There are 5 hidden switches. A switch that is on adds its own fixed numbers to the row, and there is some noise. The rows also spread widely along 6 directions, which tell nothing about the answers.
Some rows, each with its switches (1 for on, 0 for off) after it:
.01  .03  -.09  -.02  .22  -.04  -.02  -.10  -.02  .03  -.06  .08  .09  .11  -.04  -.12  .13  -.15  .13  .02  -.08  .10  -.10  .01  -.01  .08  .02  -.16  -.10 : 0 1 0 0 0
.02  .10  .01  .07  -.05  .21  -.06  .07  .18  .22  .04  .17  .11  -.31  -.07  -.13  .02  -.10  .07  .02  -.16  .09  .01  .12  -.21  -.07  -.07  -.13  .25 : 0 1 1 0 1
.10  .01  -.06  -.02  -.08  .17  -.10  .05  .21  .21  .02  .28  .10  -.27  -.03  -.10  .08  -.10  .03  .16  -.13  .20  .11  .06  -.03  -.06  .05  -.01  .37 : 0 0 0 0 1
.14  -.23  .18  .04  -.10  .18  .12  .03  -.04  -.07  .01  -.16  -.05  .06  -.02  -.03  .08  -.05  .16  .04  .01  .01  .02  .08  .00  .06  .18  .22  -.16 : 0 0 1 0 0
-.03  -.05  .03  .02  .23  -.08  .13  -.06  .03  -.03  .09  -.15  .05  .11  -.14  -.19  .33  -.21  .18  .07  .04  .03  -.19  .29  -.07  .12  .25  -.14  -.21 : 1 1 1 0 0
.00  -.02  -.13  -.12  -.07  -.11  -.13  -.05  .10  .20  .05  .25  .17  -.25  -.02  -.03  -.01  -.06  .13  .00  .04  .11  -.07  .28  -.23  -.03  -.19  -.02  .33 : 0 0 0 0 1
-.04  -.03  .30  .09  .31  .21  .30  -.15  .03  -.09  -.03  -.41  .14  .19  -.03  -.13  .26  -.25  -.12  .07  .09  .02  -.07  -.01  .03  -.06  .19  -.24  -.25 : 1 1 1 1 0
.13  -.10  .13  .11  -.03  .10  .11  -.02  -.07  .05  .04  -.16  .08  -.10  -.07  -.07  .08  -.09  .24  -.02  -.03  -.04  -.13  .26  -.09  .00  .08  -.02  -.07 : 0 1 1 0 1
.12  -.12  .03  -.02  -.07  .07  -.07  .01  -.05  -.05  .02  -.04  -.04  .03  .02  -.05  .01  -.06  .16  .01  -.03  -.03  -.10  .11  -.02  .04  .07  .13  .04 : 0 0 1 0 0
.17  -.22  .33  .12  -.20  .33  .10  .10  -.14  .11  .00  -.20  .15  -.20  -.16  -.05  -.02  -.10  .24  -.06  .02  -.08  -.18  .07  -.22  -.08  .03  .08  .12 : 0 1 1 1 1
.03  -.09  .13  -.05  .10  .03  .11  -.13  .02  .04  .01  -.14  .27  -.12  -.03  -.07  .10  -.14  .00  -.01  .18  -.02  -.20  .15  -.09  -.18  .01  -.20  .22 : 1 0 0 1 1
-.04  -.35  .23  .00  -.13  .13  .39  -.16  .03  -.26  .06  -.50  .11  .18  .13  -.20  .17  -.27  .06  .16  .14  .00  .07  .33  -.07  .18  -.09  -.07  -.32 : 1 1 1 0 0
-.11  .00  -.11  -.23  .22  -.08  .09  -.09  .17  .12  .14  .13  .08  .12  .01  -.01  .22  -.11  -.02  .19  .19  .18  .05  .37  -.14  .08  .07  .04  -.01 : 0 0 1 1 0
.21  -.23  .19  .13  -.20  .20  -.01  .03  .00  -.10  .05  -.23  .05  -.20  .08  -.25  .03  -.24  .23  .12  -.14  -.09  -.18  .18  -.08  .05  .05  -.13  .20 : 1 1 1 0 1
.06  .08  -.02  .01  .27  .23  .20  -.20  .25  -.14  .01  -.17  .04  .30  .26  -.20  .22  -.27  -.29  .37  -.21  .23  .34  .06  .23  .07  .12  -.22  -.27 : 0 1 1 0 0

New rows, each followed by its switches (1 for on, 0 for off):
.00  -.17  .29  .16  -.04  .33  .29  -.04  .02  -.04  -.12  -.31  .17  .01  -.14  -.10  .16  -.16  .06  -.08  .10  .03  .02  -.14  -.12  -.08  -.02  -.11  -.23 : 1 1 0 0 0
.20  .04  .25  .16  .30  .41  .12  -.11  -.02  -.07  -.26  -.23  .11  .19  .10  -.16  .03  -.19  -.21  .12  -.21  .09  .05  -.46  .31  -.12  .17  -.26  -.10 : 0 1 0 1 0
.07  -.16  .16  .05  -.01  .10  .28  -.13  .02  -.02  .08  -.27  .12  .02  .01  .00  .11  -.07  .02  .07  .12  .04  .06  .40  -.03  -.04  .07  .10  -.18 : 0 0 1 0 1
-.14  .11  .00  .01  .30  .06  .20  -.14  .24  -.03  .02  -.18  .09  .15  .03  -.24  .31  -.24  -.17  .13  .00  .13  .06  .14  .00  .02  .10  -.34  -.18 : 1 1 1 0 0
.08  -.13  .04  .00  -.29  .10  -.06  -.06  -.02  .03  .06  -.03  .13  -.22  .12  -.14  -.14  -.13  .18  .01  -.04  -.08  -.08  .33  -.25  .07  -.33  -.12  .25 : 0 1 1 0 1
-.08  -.05  -.21  -.31  .02  -.18  -.12  -.10  .29  .13  .20  .28  .21  -.18  .13  -.21  .14  -.26  .04  .32  .12  .21  -.03  .49  -.23  .12  -.18  -.20  .51 : 1 0 0 1 1
.03  -.16  -.03  -.09  .08  -.17  .23  -.21  .11  -.05  .11  -.10  .17  .03  .04  -.13  .30  -.19  .10  .22  .15  .12  -.03  .52  -.02  .07  .10  -.09  .00 : 1 0 0 0 1
-.08  .07  -.01  .08  .40  -.26  .16  -.21  -.15  .02  .01  -.24  .22  -.01  -.16  -.07  .23  -.06  .16  -.24  .19  -.16  -.43  .39  -.15  -.12  .11  -.34  -.15 : 1 1 1 0 1
.00  -.04  .19  .02  .03  .32  .08  .13  .06  .20  .00  .00  .09  -.07  -.16  -.06  .11  -.13  .10  .00  .04  .07  -.02  -.01  -.21  .00  .09  .02  -.02 : 0 1 1 1 0
.00  -.24  -.06  -.12  .10  -.24  .11  -.10  -.04  -.11  .17  -.14  .02  .17  -.01  -.13  .27  -.17  .27  .10  .22  -.03  -.21  .51  -.06  .21  .19  .05  -.15 : 1 0 1 0 0
.14  -.22  -.15  -.15  .00  -.03  -.06  -.03  .11  -.07  .10  .18  -.05  .14  .11  -.21  .17  -.23  .21  .40  -.13  .24  .07  .21  .15  .30  .23  .14  .03 : 0 0 0 0 0
.03  .14  -.26  -.17  .22  -.03  -.21  -.11  .24  .02  -.01  .29  .03  .08  .21  -.16  .06  -.16  -.10  .24  -.20  .22  .14  -.03  .13  .05  -.02  -.21  .23 : 0 0 0 0 0
.05  .01  .01  .07  .11  .03  .10  -.16  -.03  .02  .00  -.17  .17  -.03  .08  -.06  .03  -.13  .01  -.04  -.05  -.04  -.05  .26  -.05  -.10  -.11  -.21  -.04 : 0 1 1 0 1
.03  .01  -.09  .03  .33  -.16  -.12  -.02  -.06  -.03  -.05  .05  .08  .04  -.17  -.25  .23  -.17  .30  -.02  -.05  .02  -.37  .02  .04  .10  .25  -.25  .00 : 1 1 0 0 0
-.01  -.04  .21  .13  .06  .04  .29  -.05  -.15  .22  .00  -.25  .17  -.18  -.37  .22  .12  .18  .18  -.41  .36  -.10  -.21  .26  -.32  -.30  .07  .12  -.20 : 0 0 1 0 1
-.05  .15  -.09  -.01  .15  .06  -.15  .01  .05  .19  -.09  .23  .12  -.10  -.14  -.12  .07  -.11  .13  -.08  -.11  .11  -.06  -.14  -.12  -.05  -.05  -.22  .10 : 0 1 0 0 0
-.02  .27  -.30  -.11  .51  -.23  -.05  -.17  .23  .12  .14  .20  .09  .06  .09  -.09  .26  -.09  -.15  .23  -.06  .19  .04  .42  .08  -.05  .21  -.21  .08 : 0 0 1 0 1
